There are 10 hidden switches. A switch that is on adds its own fixed numbers to the row, and there is some noise. The rows also spread widely along 13 directions, which tell nothing about the answers.
Some rows, each with its switches (1 for on, 0 for off) after it:
[ 10   6   2  25  -7   7  16 -10   2  -1  -2  -7 -28  10  10   2   5 -12
  13   6  11  30  -5 -17 -15  -9  15 -12   5   1] : 0 1 0 1 1 0 1 0 0 1
[-20 -11  -8 -24 -15  17 -21  -4   5   0  40 -12 -20  -4  -7 -43 -26  21
  -9   2  -6  22  -3 -45   5   3   8   8  25 -22] : 1 0 1 1 0 1 0 0 0 1
[-24  27  33  45  23  38 -34 -19  -9  78   7  -6 -18  -4  -2 -25 -16  -1
 -27  -9  16  26  20 -37  12   0 -20  -7 -10  18] : 1 1 1 1 1 0 0 1 1 1
[-18  -6  14  40  22  20  14  -6  -7  32   5  -7  -8   3 -26   1 -23 -18
 -35  11  12  26  20 -21   2 -25 -17 -22 -15   7] : 1 0 1 1 1 0 1 0 1 1
[  5   4 -22  27 -17  12   7 -13  13 -13  -9 -17 -23   3   1  12 -15  -4
  36  18   3   8   7 -34  -1 -13  10 -19  -2  -8] : 0 0 1 1 1 1 0 1 0 1
[-34  15  30  -1  15  30  14 -19 -18 -38  -2   6  15  27  28 -18  36  17
  35  32   8  21 -44 -36  -8 -44  12   0   7   9] : 0 0 0 1 1 1 1 0 1 0
[-19  -1   0  21  35  21   7  19 -16   5  13 -11  -1  -6  -7  -4   6   0
  -1  12  17   6   4 -40   6 -43 -12  12 -10   1] : 0 0 0 1 1 0 1 1 1 0
[ -4 -13   1   8 -12  36  22 -24  13   4   4 -29  -6  23  18 -34 -22  31
 -18 -11  17  12  -9 -13  10 -38 -25  -3 -17 -18] : 1 1 0 0 1 0 0 0 0 0
[-23  17   8  -7  23  -1   3  32 -37  22   8 -17 -24   6 -19  13  15   4
 -13   6  14   7 -13 -43   9 -20   7  34   3 -22] : 1 1 0 1 0 0 1 1 0 0
[ 19   2  -8   3   5   1  41   1 -12   3 -20 -24 -17  23  21  -2  21   7
  25 -24   5 -20   9 -30 -15  -1  -4  14 -29  -3] : 1 1 0 1 0 0 0 0 0 0
[ 14  25  -5  24 -16  16   1   4  25  12 -46 -19 -52 -24  17  10   2  26
  23   5  18 -11   8 -41   2  12  18  -3 -10   0] : 1 0 0 0 1 0 0 0 1 0
[-20  12  -1  -8  30  -3  11  10 -19 -18  -6   4  -4 -10 -31  10  -7 -11
   7  17  -8 -14  16 -55  -4   1  11   1  -5   8] : 0 1 1 1 0 1 0 0 0 0
[  1  -9 -15  20 -13  26  21 -12  10  -7   6 -17 -15  14   6  -2 -25   8
  10   1   8   1   6 -15  12 -28 -15  -5 -10 -19] : 1 1 1 0 1 1 0 1 1 0
[ 14 -18 -10  34   3  12  35  19  -5  11  21 -19 -14  -1 -20  17  -7 -14
  -2  -2  24   7  10  -3   9 -18  -6   0  -5 -16] : 1 0 0 1 1 1 0 0 0 0
[-11  11  -5 -15 -14  18   5 -14  11 -68  -7  -7 -32 -14  46  -7  16  24
  44  11 -12 -24 -36 -59  -3 -15  21  -2  -9  10] : 1 0 0 1 1 0 1 1 0 1
[-43  -7  27 -19 -10  29  25  -6 -19  14   0  -8  33  26 -16 -36  10  38
  20  28  28 -26 -20  -5   9 -13  -3  16  -3 -43] : 1 0 1 1 1 0 0 1 1 1
[  5 -24 -14 -21  12   0  29  10  18  -2  17 -24 -28   8   4  -5  -4  14
 -33   6  -3  -7  -7 -40  13  -9  14   0 -19 -20] : 0 0 1 1 1 1 0 0 1 1
[-14  12  20  16  41  11   4   9 -24  25  42   7  -2   6 -13   1   8 -28
 -20   3   3  11  -1 -19   5  -9   0  14   1   8] : 0 1 0 0 0 1 0 1 1 1
[ -2   1  -4   3 -17   9  13 -10   3 -24  -8  -6 -26  15   6  -3 -21  -2
  28  12  -6  18   9 -39 -22   2  10  -2  13  -6] : 1 0 0 0 1 0 1 0 1 0
[-10  12   2  34  18  25   4 -27  11  -8  10 -10 -12  -5  30   4  -1 -26
  13  -1 -11 -23  13 -38   2  -2 -19 -16 -40  27] : 1 0 0 0 0 1 0 1 1 0
[-18   0  21  44   8  28  27 -18  -3  11 -19   3  19 -10 -33 -17 -14 -14
  13  28  29  -7  31  -3 -14   3  -8 -24 -16   7] : 1 0 0 0 1 0 1 0 1 1
[  6  21  29  13 -16  21  20  -4   1 -11 -30  15 -25  -1   4  18 -16  13
  10 -11   6  13  12   3  -5  -6   6  -9  10  10] : 0 0 0 0 1 0 1 0 1 0
[-42  -7  31 -21 -34  15  35 -33  14 -15  10 -12   2  37   6  -2  -3   9
 -15  41   7 -11 -45  18  16  -9   0 -16 -16 -43] : 1 0 1 0 0 1 1 1 1 0
[  8  -9  -6   6 -17  16  15  19   7   8  12 -18 -35  -7  10  -1   2  19
  10  -8  20  -4  -6 -10   9  -8   4  17   1 -24] : 1 0 0 1 1 0 1 1 1 0
[ -1 -17  14 -12  11  18  38  -2  -6 -37   9  12  -4   0 -16 -18 -20   9
 -24   1  -8  -4  -4 -16  -9 -15  14  -2   3  17] : 1 1 1 0 1 0 1 1 1 1
[ -4  -4  -7  12   5  26  19  -9  17 -21   0 -14  -5 -10   6 -36   9  18
   1  19  17 -14 -13 -30  -3 -25   7  -3 -14   5] : 1 1 0 0 0 0 0 0 1 1
[  0  -1  -6  -6  -6   6  47  24  11   3 -21 -25 -36  -6 -20  37 -11  24
 -30   8  21 -27  -5 -16  33 -18  11  -2 -18 -34] : 1 0 0 1 1 1 0 0 1 1

New rows, each followed by its switches (1 for on, 0 for off):
[  1  21 -15 -11  10  -4 -14  24  -1 -10   0 -10 -45 -26   8   8  -1  12
   8  -5  -4  -9   3 -63   5  -2  13  22   1  -5] : 0 1 0 0 0 0 0 0 0 0
[  3  -6   6   4  -9  10  11   8  -6  24  38 -10 -33  23  -2  14 -24 -15
 -12  -9  -4  23   3 -13   6  11   4  14  18 -22] : 1 0 0 0 1 1 0 1 1 0
[ 24  -8   8  27   4  13  33  -3  17   5   1 -16 -30  11  28   7  22  -2
 -10   2   5  -5 -20 -11  -6  -5  11  -4 -26  13] : 1 0 1 0 1 0 0 1 1 0
[ -5   9  -9  39  11  39  14   1  -3  -3 -10 -16  -8  -9  -4   0  -8  12
  17   2  25  -1   9 -31  14 -47 -13  -2  -8   5] : 1 1 0 1 1 1 0 1 1 0
[ -5   5   4  15 -17   6  28  -5  -1   2 -25 -10 -10  25 -15  13  -4  -3
  19  28  10   7   3 -13 -13  -7   7  -5   2 -17] : 1 0 1 0 0 0 0 0 1 0
[  5  15   6  12  20   1  13  20   1   5   9  -6 -33 -17 -10  21  17  -9
 -22   6  11   2 -13 -27   9  -4  20   2  -5   9] : 0 1 0 1 0 1 0 0 0 0
[ -5 -12  -9  20  21  14  47   9  -8 -17  15  -6   4   5 -25  16  -4 -21
  -5   6  12 -19  11 -10   8 -33 -15  -3 -21  -4] : 1 1 0 1 0 1 0 0 1 0
[ 11   1   1  16 -25  15   3 -26  25  23 -11 -35 -39  23  39 -15   8  23
   3  10  11  28 -24 -28  -2   6  17 -11 -10 -14] : 1 0 1 0 1 1 0 0 0 0
[ -4  13  13  -3  13  -3  25  16  -4  -4  -7   3 -23 -20 -16  10  14  -5
   6  27  10 -34  -6 -32  -5  31  35   7  -8  -4] : 1 1 0 0 1 0 0 0 1 1
[  4  -2  -5  10  20   0  20  16   4   9  -5 -14 -33 -15  -7  21 -11  -4
 -16   4   2 -11  18 -30  12  -4   7  -4 -21  -6] : 0 0 1 0 1 1 1 1 1 1
[  7  -5  -6  19   8  22  20   5   2 -12  -1  -2 -18 -14  -6   2 -23   0
   6 -15   0  -9  30 -32  -5 -10  -9  -3  -9  16] : 1 0 0 1 1 0 0 0 1 0
[-13  14   0 -40   1   0  20  19 -10 -16  -5  -7 -33  15   3  19  -6  20
  -1   3  -8 -19 -16 -46  13 -11  17  22   3 -26] : 0 1 0 1 1 0 0 1 1 1
[ 18   8  28   8   9  21  35  12 -16  -7  -8   7 -30   6   2  31  -3  13
 -25 -30  -4  14 -11  -5   7 -23  12   2   7  28] : 1 0 1 1 1 1 0 1 0 0
[ -9  -2  18 -14  11   7  29   5 -19   0   3   9  -5  11 -11   1  -7   5
  -8 -19  -7  -1  19  -5   3  -9 -10   1   0  -8] : 0 0 1 1 0 1 1 0 1 1
[-11   3  21   1 -12  19  11  -3   1 -21   8   9  -9 -28  -3 -12   1   5
  14  -5   7 -24   5  -4  -2  12  -3  -4  -7   5] : 1 0 0 1 0 0 1 0 0 0
[  3  26  23  27 -44  21  13 -26  -5  -6 -16  13 -16  18   6  20  -3  -8
  49  -3   6  11  -7  20  -8  10   7 -15  19   0] : 1 1 1 1 0 1 0 1 0 0
[ 10  -8   1 -31  24  -3  36  24 -28 -38  28   0 -32  19  27  17  11   0
   7 -29 -29  -8  -9 -39  -3  -5  14  34   3   3] : 1 0 0 0 1 1 1 1 1 0
[ 11 -14  -3  27   7  27  24 -20  15  -1  19 -21 -21  13  22 -19  -9  -6
 -22 -10   3  12 -11 -26  -4 -23  -7 -10 -22  20] : 1 1 0 1 1 0 0 1 0 0
[-33  -3  -6 -12   1  23  -3   0 -12   8   1 -14 -14   6 -18 -19 -49  21
 -11   0   6   9  26 -46  14 -27 -27  11   2 -35] : 1 1 0 0 1 0 1 0 1 0
[  5   8  18  -3 -14   4  16  -1 -10  -1   3  -5 -25  20  21   5  14   4
  26  -2   0   5 -18 -21 -12  17  18  13   8 -11] : 1 0 0 0 1 0 0 0 0 0
[ -5  17  -1  33  13  19  15  21 -42  55 -27 -17   2  26 -16  24   0  16
  39 -14  30  13  37 -14  14 -43 -24  20   5 -35] : 0 0 1 1 1 1 0 1 1 1
[ -1   7  22   2  23  19  -5   8  -8  14  29   1 -26   0  22 -15   8   7
 -27 -24  -9  18  -6 -33  -2  -7  -2  22   3  22] : 1 0 0 0 0 0 0 0 1 0
[ -5  18  14  17  10  33  -3  -8  -4   3 -16  -2 -17 -10  26  -6  -2  29
  17 -19   1  -1  12 -37  11 -18 -13   1 -11  13] : 1 0 1 0 1 1 0 0 1 0
[ -4  -2 -11 -12  12  -7  15  14  -4 -11  21 -12 -26  10  13   1  12  -5
   4   7  -3  -1 -10 -33   0 -18   5  15  -8 -24] : 0 1 0 0 0 0 1 0 1 1
[ 22  -6  -4  18 -11  16  17   1  -5 -19   1  -5 -33   2  18  -2  11  11
  26 -12   3  35 -10 -17 -13 -18  22  -3  20   9] : 1 0 1 1 1 1 1 0 0 1
[ -1  -7   9 -17  10  22  16  -9 -11 -11  17   3 -15  26  20 -20 -24  17
 -15 -29 -21  17   4 -34  -2 -21 -14  14   3   6] : 1 1 1 0 1 0 0 0 1 0
[ -4  10 -11  54   0  47  -8 -30   2 -10  -8  -6  -3 -16  22 -25 -12  -1
  60  -9   9   6  36 -38  -8 -23 -23 -18  -8  24] : 1 0 0 1 1 1 1 1 1 1
[ 27  10   3  34  -1   7   3  18  14  -8  21  26 -44 -42 -20  34 -25 -36
  -9 -22 -10  -6  30   2   0  19   5  -9   9  33] : 0 1 1 1 0 0 0 1 1 0
[ -7   9   3   8   6  -3  23 -17   5 -49   0   3 -23 -21   9  18   5 -31
  32  28 -14 -29  -1 -45 -14  32  28 -24 -20  16] : 1 0 0 0 1 1 1 0 0 1
[ -2 -16  -7  -3   9  11  44 -10  19  -7 -11 -30 -12  22   5 -14   0  14
 -34  19   5 -18 -16 -28   0 -26   0  -4 -39  -3] : 1 1 1 0 0 0 0 1 1 0
[ -7  -4 -18  23 -26  23  13 -13  11 -25   8 -20 -12   1   4   2 -19  -1
  32  21  13  -7  -6 -20   5 -28  -5  -9  -5 -22] : 1 0 0 0 1 0 0 1 0 1
[ 17   0  19  11 -17   7  17  12  11  30  13  -1 -38   9   5   9  11   7
 -20  -1  15  25 -22  12   4   3  21   0  15 -15] : 0 0 1 1 1 0 0 0 1 1
[-23   6  35  -4  13  32  24 -23  -5   2   1   4   3   4   6 -27   0  13
  -9  -2   6 -16  -6 -15   4   6   1  -8 -18   9] : 1 1 0 1 1 1 1 1 1 1
[ -5   2 -17   1   3  14  10  -2  18  -4  -1 -26 -31   2   6  -8 -14   7
 -16  12   2 -12  -4 -48   2 -11   2   4 -20  -3] : 1 1 0 0 0 0 0 1 1 0
[ 21  31 -18 -24  -1   3 -22  40  -7   9  -7 -12 -85 -17  19  23 -10  32
   3 -46 -17   8  12 -69  15  10  23  41  28  -1] : 1 1 0 1 0 1 0 1 1 0
[ -6  15  -1 -38   7  -2   5  14  -3 -25   0  -4 -40 -10  16   8  -3  22
   3 -10 -14 -25  -9 -61  10   6  13  19  -7  -9] : 0 1 0 1 1 0 0 0 0 0
[ 16 -10 -14   2 -26   0  21   6  16  12  -2 -21 -37   6   9  23 -23   9
   3 -17   5 -11  16  -7  16  -2 -16  -4 -18 -38] : 0 0 1 1 1 0 0 0 0 0
[  9 -35 -28 -22 -16  16  28   0   5 -14  20 -26 -13  10  -1 -32 -46  22
 -16 -33  -7  -2  31 -18  -2 -20 -21  11  -5 -24] : 1 0 0 0 0 0 1 1 0 1
[ -9   9  12 -23  32  22   1  18  -2  -3   2   0 -16 -27  11 -33  16  43
 -12 -11   8 -24  -9 -53  13 -12  10  21 -10   9] : 0 1 0 1 1 0 0 0 1 1
[-18  28  35  -8  -9  26 -12 -10  -1  38 -33 -13 -28 -11  17 -10 -11  47
  -8 -15  10 -20   3 -31  19  16  -5   7 -19  -8] : 1 0 1 0 1 0 0 1 0 0
[ -9  11  37  -1  -7  12  25 -34   7  43 -21 -17 -13  20  15 -15 -13  10
 -23  -8   3 -16   9 -15  -2  37  -3 -16 -36  -7] : 1 0 0 0 1 0 0 0 0 1
[-14   1   8   5 -13  25  -3   0  11  29  -9 -25 -25  -4  11 -27  -2  39
  -6   9  29   9  -6 -25  11  -8  -2   9  -6 -27] : 1 0 0 0 1 0 1 0 1 0
[  6  17  -2  67  -2  36  11  -7   7  23 -32 -27 -27   5  -5  24 -21   2
 -25   0  26  33   8 -11   8 -63 -20 -18 -13  15] : 1 0 0 0 0 0 0 1 0 0
[-24   1   7  16 -21  22  20   7   5 -20 -16 -10  10  -8 -24 -18  23  23
  31  58  46  -2 -30   0  -5 -29  21   3  11 -27] : 1 0 0 0 0 0 1 0 1 0
[ -9   7  18  27  37   8  26   1 -31  14   5   1  -5  24  -9  29  -7 -27
  -5   1  -8  15  18 -31  -4 -15 -10  -4  -9  13] : 1 0 1 0 1 1 0 0 1 0
[  5 -47 -15   0 -11  -8  55  14  -6  15  45 -27   8  35 -22   5 -12 -19
 -13   4  15  -1   8  33   7 -15 -20   8 -15 -61] : 0 0 1 0 0 1 1 1 0 0
[-22  -3   7 -17  11  18  21  -9   4 -20  -2   1  -1  -2 -21 -21 -24  10
 -25  11  -8 -19   7 -38   0  -5  -4  -6 -14  10] : 1 1 1 1 0 0 0 0 1 0
[-11 -12   0   5  15  16  16   1   2  10  -6 -17   4 -15 -22 -37  -1  18
  -1  18  22 -22   8 -40  -5   8   5   2 -22  -5] : 1 1 1 1 1 0 0 0 0 0
[-14 -13  -8  -3   8   7   5  -7  10  29   8 -40 -16   1  29 -28  18  20
   4  10  14 -30  -7 -53  10   6 -10   6 -48 -28] : 1 0 1 1 1 0 0 0 0 0
[ 26  -3   6  25  -7  10  53  14  19  16 -24 -28 -25   4  -5  12  28  16
 -16  16  36  -4 -18  11   1  -4  26  -1 -14  -9] : 1 0 0 0 0 1 0 0 1 0
[-18  10 -14   0  19  15   8  -6  -5  -2 -19 -31 -32   0  12  -2 -11  23
 -10  -2   7   4   3 -69  18 -36  -7  -3 -24 -12] : 1 1 0 1 1 1 1 0 0 1
[ -6   8  18 -12 -25   3  10  16 -11   9  22  12 -24   1 -11  16   0   2
   9  -9   5 -11  -7  11   9  14   1  20  17 -31] : 1 1 1 1 0 0 0 0 1 0
[  1   6  -4  -2 -26   6  20  -2   8 -10  -6  -9 -29  14  -1   5 -15  -2
  28  21   3  -7  -4 -27  -9  21  23   6   9 -20] : 1 1 0 0 1 0 0 1 1 0
[ -4  13   5   9  -9  18  28  -8   5  -9 -44 -19 -19   9 -10   4 -13  20
   2  25  18  -4  -9 -35  -5 -11  20  -6  -9  -1] : 1 1 0 0 1 0 0 1 0 0
[  2  -3  -7  -7  -6   6  24  -6   1  24  -5 -25 -27  24   4  -1 -23   7
   2 -10  -2   2  23 -40   1  18   2   0  -6 -23] : 1 0 0 1 1 1 0 0 1 1
[  8  17   0  11  18   5  15  16   0  14  -4  -5 -28 -13  -9  11   8  -2
  -3  -3   9  -6  11 -29   5   3  16   2  -2   4] : 0 1 0 1 0 1 0 0 1 1
[  0  -1   2 -24   3   9  15  13 -28 -32  38   6 -17  12  24   0   3   3
  30 -26 -17 -16 -12 -30   0  -6   0  37   9 -12] : 1 1 0 0 1 0 0 1 0 0
[-28  -6  -5  -2  14  20  12 -11  -6 -31   1   2  12 -13 -23 -36 -22  -2
  23  32   4 -17  19 -51 -16   0   4  -5  -6  -1] : 1 1 0 0 1 0 1 0 1 1
[ -9  -5   5 -13   3  28  18 -32  19  -7  13 -11 -19   7  28 -25 -33  16
 -27 -22 -15 -15   8 -35  17   0 -18 -14 -30   1] : 1 1 0 0 1 1 0 0 1 1
[ 17  28  18  22 -21  23  14  -2  -1   2 -17  -2 -51   0  26  36   1  16
   8 -34  11  12 -13  -1  20 -16   1  -2   5  -1] : 1 1 0 1 1 1 0 0 0 0
[ -1 -10   8  27   6  18  57 -23  -2 -27   8 -16   3  36  12  12  10 -15
  -6  21   8  13 -30  -5  -4 -41   4 -21 -19   3] : 1 0 0 0 1 1 0 0 0 1
[-24  -3   7 -19  -2   3  12   6 -15 -11  28  -4  -4  13  18  -8  24   9
  36  18   1 -26 -25 -28   6  -3   4  22  -6 -39] : 1 0 1 0 1 0 0 0 1 1
[-33   1  33 -46  -8  27  20  19 -12 -21   5   5   8 -26 -18 -30   6  64
  -8   6  23 -42 -32 -12  26 -11  14  25   9 -28] : 1 0 0 1 1 0 0 0 0 1
[ 13  -9  -4  -8  10  20  25 -13  23 -49  12   8 -20 -13  23 -19  -3  13
   0  -7 -14 -13 -10 -32   0 -10  13 -12 -11  25] : 0 1 1 1 1 1 0 0 1 1
[ 26 -10 -21  48   4   2   0   5  11   6  21  -8 -50 -28   1  17 -26 -34
  -5 -16   1  17  30 -22  -3   0  -9 -13 -12   7] : 1 1 1 0 1 0 1 0 0 0
[ 16  17  -8  34  -3  29   1   4   1  -2  -3  -3 -37 -10   7   6 -10  10
  17  -9  14  28   5 -28   6 -25   9   2  21   5] : 1 1 0 0 1 1 0 0 1 1
[ 10  -8  -8  11 -16  30  26  -2  11  -9 -12 -16 -24  13   0  -4 -28  20
  -2  -6   6  10   7 -25  -1 -23   0  -2   5   2] : 1 0 0 1 1 0 0 1 1 0
[ -5  21  13  44  14  27 -17  15  -9  44  23   0 -16 -15 -13  -1   7  -9
   4  -3  28  21   8 -10  12 -11  -4  10  13   3] : 0 1 0 1 0 1 0 1 1 0
[ -8  10  21  26  44  16  19  12 -18  -7  21  12 -13 -35   5   9  31 -16
   3  -6  12 -26  -2 -24  11  -6   3   1 -23  21] : 1 1 0 1 1 1 1 0 1 1
[ 16  -2  11  18 -24  25  42 -17   0 -18 -25  -4  -1  17  35  -6  11  27
  42 -24  20  -6   2  22  -4 -34 -16  -7 -15 -14] : 0 0 0 0 1 0 1 0 0 1
[  0  -9 -17  -3 -12  11  25   2   4 -37  19 -13 -17  -2  10  -1   0   4
  24  13   8 -25 -24 -23   6 -17   9   9  -8 -24] : 1 1 0 0 1 0 0 1 0 1
